The rows of each matrix lie in a flat space through zero, up to rounding. After each matrix: how many dimensions does the smallest such space have?

[[-13 -14  -4   1  13   5  10  -8   4  -3 -12]
 [-14 -57  -5  11  12   1  -2   6  19 -18 -18]
 [ -4  -5  -1  -1   6   4   5  -8  -1 -11 -10]
 [  1  11  -1 -31  -1  13  -9  -6  -5  -2  -6]
 [ 13  12   6  -1 -18   1  -5  12   0   6   7]
 [  5   1   4  13   1 -17 -10  10  -7  -4   1]
 [ 10  -2   5  -9  -5 -10 -31  16  -5   1   7]
 [ -8   6  -8  -6  12  10  16 -26  -2  -5  -2]
 [  4  19  -1  -5   0  -7  -5  -2 -10   3   6]
 [ -3 -18 -11  -2   6  -4   1  -5   3 -24 -14]
 [-12 -18 -10  -6   7   1   7  -2   6 -14 -19]]
 -> 7

[[-33  -3  25   9 -24   6 -31  11   0  14  23]
 [ -3   5 -16  -6  13 -13   7 -11   7 -15 -31]
 [ 25 -16  19  17 -14  38 -13  -4  -4  19  37]
 [  9  -6  17 -22 -27  24  -8  -4  -5  12  24]
 [-24  13 -14 -27   0 -22   4  -2   8 -11 -28]
 [  6 -13  38  24 -22  17 -18  12 -19  14  44]
 [-31   7 -13  -8   4 -18 -10 -12  15 -17 -41]
 [ 11 -11  -4  -4  -2  12 -12 -38   8 -22 -39]
 [  0   7  -4  -5   8 -19  15   8  -7  -7  -6]
 [ 14 -15  19  12 -11  14 -17 -22  -7 -11  -7]
 [ 23 -31  37  24 -28  44 -41 -39  -6  -7   3]]
 -> 5

[[-24  -3  -4 -12  -5  -5  -7   0   5   2  12]
 [ -3 -49  -3   0   5  -9  -6   5  -8 -10   8]
 [ -4  -3 -30   1  -3   0   3   7   0 -14   3]
 [-12   0   1  37   6   0 -24 -17 -12  45  53]
 [ -5   5  -3   6 -19   1  12  -5   2  -4  10]
 [ -5  -9   0   0   1 -14  15  -4  -9  10  18]
 [ -7  -6   3 -24  12  15 -54   7   7 -30 -53]
 [  0   5   7 -17  -5  -4   7 -18   7 -22 -36]
 [  5  -8   0 -12   2  -9   7   7 -19  -6 -14]
 [  2 -10 -14  45  -4  10 -30 -22  -6 -42  33]
 [ 12   8   3  53  10  18 -53 -36 -14  33   4]]
 -> 9

[[ -6  -7  -6   3   2  -5  -1  -2 -11   7   7]
 [ -7 -17  12  -7  -7 -12  -1  17  11   7   2]
 [ -6  12 -22   9 -13   0   4  10  -9   3 -10]
 [  3  -7   9 -13   2  -2 -16  -2   6  -3  -3]
 [  2  -7 -13   2 -14   2  -4 -19   2  -4  -6]
 [ -5 -12   0  -2   2 -23  -2   5  -9  28  -3]
 [ -1  -1   4 -16  -4  -2 -31 -12  -9  -1   5]
 [ -2  17  10  -2 -19   5 -12  -7  -9  -1  17]
 [-11  11  -9   6   2  -9  -9  -9 -40  21  23]
 [  7   7   3  -3  -4  28  -1  -1  21 -40  -1]
 [  7   2 -10  -3  -6  -3   5  17  23  -1 -39]]
 -> 7

[[  9   6  -2   5   7  -7   0   3  14  -6 -12]
 [  6   6   0   8 -11   6   1   5   2   9  12]
 [ -2   0  26  -2  -4  -3  21  11   9   7   0]
 [  5   8  -2 -20   4 -15  -7  -3  -4  -7  -8]
 [  7 -11  -4   4  20  -1  15  12  -1  19  34]
 [ -7   6  -3 -15  -1   8  -1  -6 -10   4  -7]
 [  0   1  21  -7  15  -1  37  21  10  13   0]
 [  3   5  11  -3  12  -6  21  18   5   2  -1]
 [ 14   2   9  -4  -1 -10  10   5  21   4  -6]
 [ -6   9   7  -7  19   4  13   2   4   8  -9]
 [-12  12   0  -8  34  -7   0  -1  -6  -9 -17]]
 -> 8

[[-18 -30 -28  10 -13  -4  -3   7  -4   0   5]
 [-30  23  21  -6  -1  -1  -2  14  20  23   9]
 [-28  21 -12  -3 -10 -18  -8  -6  21  -4  18]
 [ 10  -6  -3 -32  12   5   3   9  -1  -6 -16]
 [-13  -1 -10  12  -2 -17  -9 -16  -4  -5   2]
 [ -4  -1 -18   5 -17 -23 -14 -24 -10  -6  20]
 [ -3  -2  -8   3  -9 -14 -29  -9  -5   6  18]
 [  7  14  -6   9 -16 -24  -9 -36 -14  -8  22]
 [ -4  20  21  -1  -4 -10  -5 -14  -6  14  11]
 [  0  23  -4  -6  -5  -6   6  -8  14 -13  10]
 [  5   9  18 -16   2  20  18  22  11  10  -2]]
 -> 7

[[ 20  10  16  -8   0 -13  -1  -2  17   0 -10]
 [ 10   1   9  -2  -2 -17  13  -3  18   1  -5]
 [ 16   9  13  -7   1  -7  -6  -1  11   0  -8]
 [ -8  -2  -7   2   1  10  -6   2 -11   0   4]
 [  0  -2   1   1  -1  -6   7  -1   5   0   0]
 [-13 -17  -7  10  -6 -22  40  -4  17   1   7]
 [ -1  13  -6  -6   7  40 -49   7 -37  -2   1]
 [ -2  -3  -1   2  -1  -4   7  -1   3   0   1]
 [ 17  18  11 -11   5  17 -37   3 -11  -1  -8]
 [  0   1   0   0   0   1  -2   0  -1   0   0]
 [-10  -5  -8   4   0   7   1   1  -8   0   5]]
 -> 2

[[ -1  -6 -13  22 -47 -14 -18 -10   2  -7  -8]
 [ -6   2 -15   7 -27  -6 -11   2   1 -12 -24]
 [-13 -15   9  11  -6  -4   4 -27   9  -6 -28]
 [ 22   7  11   7  -3   4  13 -10  18   2 -19]
 [-47 -27  -6  -3   8   0 -10 -29  19 -25 -30]
 [-14  -6  -4   4   0   2  -8  -7  15 -10  -9]
 [-18 -11   4  13 -10  -8  -6 -11   3  -6  -8]
 [-10   2 -27 -10 -29  -7 -11   5  -8 -20 -27]
 [  2   1   9  18  19  15   3  -8  15  13 -24]
 [ -7 -12  -6   2 -25 -10  -6 -20  13 -17  -6]
 [ -8 -24 -28 -19 -30  -9  -8 -27 -24  -6  14]]
 -> 7

[[  6  -3  10  17   4  -6   9 -14  19   0  13]
 [ -3 -15  -6   1   1  19   6  -1  -5  13  -4]
 [ 10  -6   7  -1  17  16   3 -12   4  26 -22]
 [ 17   1  -1   5  16  -4  11 -18  18  -1   4]
 [  4   1  17  16  -7 -13  14 -17   4  -5  25]
 [ -6  19  16  -4 -13  23  -2   8   6  14  -6]
 [  9   6   3  11  14  -2 -14 -21  -3   3   7]
 [-14  -1 -12 -18 -17   8 -21  34 -24   4 -15]
 [ 19  -5   4  18   4   6  -3 -24  -6  11  21]
 [  0  13  26  -1  -5  14   3   4  11  39  -4]
 [ 13  -4 -22   4  25  -6   7 -15  21  -4  11]]
 -> 9
